The groups are shells around one centre, one inside the other: the same stretched ball of 4 dimensions in 7 sizes.
Some rows, each with its group after it:
58; 237; 84; 108; -206; 44; 92; 238
Guv
-157; -422; -413; 155; 219; -108; 315; -574
Guv
105; 408; 362; -270; -98; -91; -396; 317
Dupu
-80; -275; -220; 14; 190; -105; 81; -428
bimod
248; 493; 434; -113; -276; 110; -349; 530
Mefu
-19; -48; 427; -75; -109; -16; -68; -120
Dupu
69; 187; 651; -121; -254; 39; -198; 164
bimod
-62; -19; -240; -196; 263; -240; -169; -238
Guv
186; 195; 203; -62; -103; 84; -247; 186
bimod
8; -124; -184; -91; 203; -103; -124; -277
Guv
-82; 76; 143; -97; -18; -149; -20; -57
zuz
51; 225; 95; -245; 65; -145; -325; 82
bimod
132; 380; 487; -196; -198; -3; -337; 343
zuz
7; 292; -334; -261; 238; -276; -293; 79
nef
185; 27; -60; 128; -73; 159; -32; 54
Mefu
81; 94; 491; 126; -343; 164; 78; 155
kuneb
-79; 171; -371; -186; 237; -297; -124; -53
Mefu
33; -38; -143; 237; -104; 87; 249; -36
bimod
36; -111; -286; -6; 176; -54; -51; -229
zuz
-111; -183; -201; 162; 30; -58; 297; -278
zuz
98; 317; -96; -228; 105; -145; -347; 179
Dupu
-46; 185; -290; 22; 38; -145; 91; 66
nef
131; -30; -257; 22; 117; 31; -111; -93
Mefu
160; 285; 108; 47; -182; 92; -82; 304
zuz
-80; -171; 264; 239; -236; 87; 359; -166
nef
-10; 184; -133; -185; 133; -199; -194; 10
kuneb
46; -259; -94; 64; 96; 46; 11; -328
nef
119; -57; -335; 242; -11; 129; 162; -46
nef
-191; -229; -483; 76; 232; -214; 273; -425
Mefu
-12; 170; 285; 65; -239; 10; 107; 150
Dupu
49; -28; -430; 86; 138; -33; 51; -118
kuneb
-29; -18; 530; 80; -286; 73; 129; -16
Dupu
124; 71; -228; -74; 140; -34; -208; -25
Guv
-30; -164; 291; 109; -148; 64; 151; -190
kuneb
171; 367; 513; -80; -291; 96; -242; 391
kuneb

New rows, each followed by its group:
-48; -247; -17; 247; -88; 76; 328; -267
zuz
-90; -51; -555; -63; 308; -243; 17; -265
bimod
106; 27; -347; 178; 11; 70; 103; 11
Guv
177; -17; 312; 103; -198; 212; -60; 38
Mefu
63; 284; 468; -25; -289; 42; -71; 285
kuneb
-179; -312; -201; 91; 131; -136; 272; -468
Guv
162; 154; -147; -118; 107; -23; -294; 67
nef
68; 84; 95; -137; 37; -55; -224; -17
kuneb
-143; -138; -178; 67; 73; -140; 222; -276
bimod
-92; -161; -807; 18; 396; -235; 107; -382
Mefu
149; 275; -90; -29; -35; 9; -164; 235
zuz
-114; 20; 228; -18; -96; -105; 101; -83
Guv
-98; -293; -528; 120; 247; -117; 223; -447
zuz
5; 131; 472; 68; -307; 64; 90; 140
bimod
-72; -137; 519; 116; -264; 72; 207; -148
nef
169; 440; 192; -133; -139; 0; -298; 408
bimod
-16; 295; 109; -153; -42; -155; -139; 172
bimod
-107; -258; -618; 231; 187; -87; 367; -377
Mefu
81; 371; 592; -109; -309; 20; -179; 361
bimod
151; 346; 93; -69; -109; 13; -209; 316
kuneb
42; -9; 159; -89; 8; -29; -147; -98
kuneb
28; -222; 428; 130; -197; 153; 114; -205
Mefu
-45; -211; 364; 122; -172; 79; 181; -231
Dupu
-50; 154; -157; -120; 103; -197; -77; -11
kuneb
-166; -288; -530; 151; 218; -156; 330; -452
Guv
83; 242; -1; 45; -121; 14; -11; 219
kuneb
79; 99; 658; 98; -394; 178; 47; 168
bimod
-16; -268; -221; 284; -21; 90; 337; -286
bimod
-118; -366; -173; 107; 133; -67; 222; -496
Dupu
9; -62; -637; 90; 234; -97; 95; -190
Dupu
172; -18; 120; 174; -168; 212; 31; 45
Guv
145; -108; 268; 158; -188; 220; 32; -53
Mefu
53; -105; -375; 235; 28; 68; 219; -130
Dupu
162; 102; 258; 178; -279; 215; 53; 183
bimod
51; 166; 2; -206; 100; -134; -284; 24
zuz
18; -50; 371; 167; -269; 132; 179; -18
kuneb
-43; -178; 251; 94; -113; 40; 146; -221
kuneb
111; 58; 481; 187; -368; 225; 116; 148
bimod
-10; -120; -555; -6; 295; -140; -5; -285
bimod
115; -94; -99; 290; -135; 197; 220; -40
Mefu
-22; -223; 356; 124; -162; 97; 157; -235
Dupu
-19; -299; -271; 106; 153; -14; 124; -399
bimod
-116; 6; -562; -172; 374; -332; -83; -260
nef
-64; -129; 50; -104; 109; -127; -65; -281
Dupu
-76; -69; -272; -187; 289; -243; -149; -296
Mefu
-53; -73; 202; -80; 3; -85; -42; -192
zuz
70; 56; -211; 164; -50; 52; 131; 38
zuz
-2; -2; -341; -122; 245; -172; -140; -181
zuz
-55; -275; -118; 224; -16; 44; 308; -318
kuneb
154; 355; 332; -249; -78; -38; -425; 283
Guv
-162; -337; -112; 96; 97; -102; 260; -474
Guv
57; 408; 487; -103; -284; -17; -147; 383
Guv
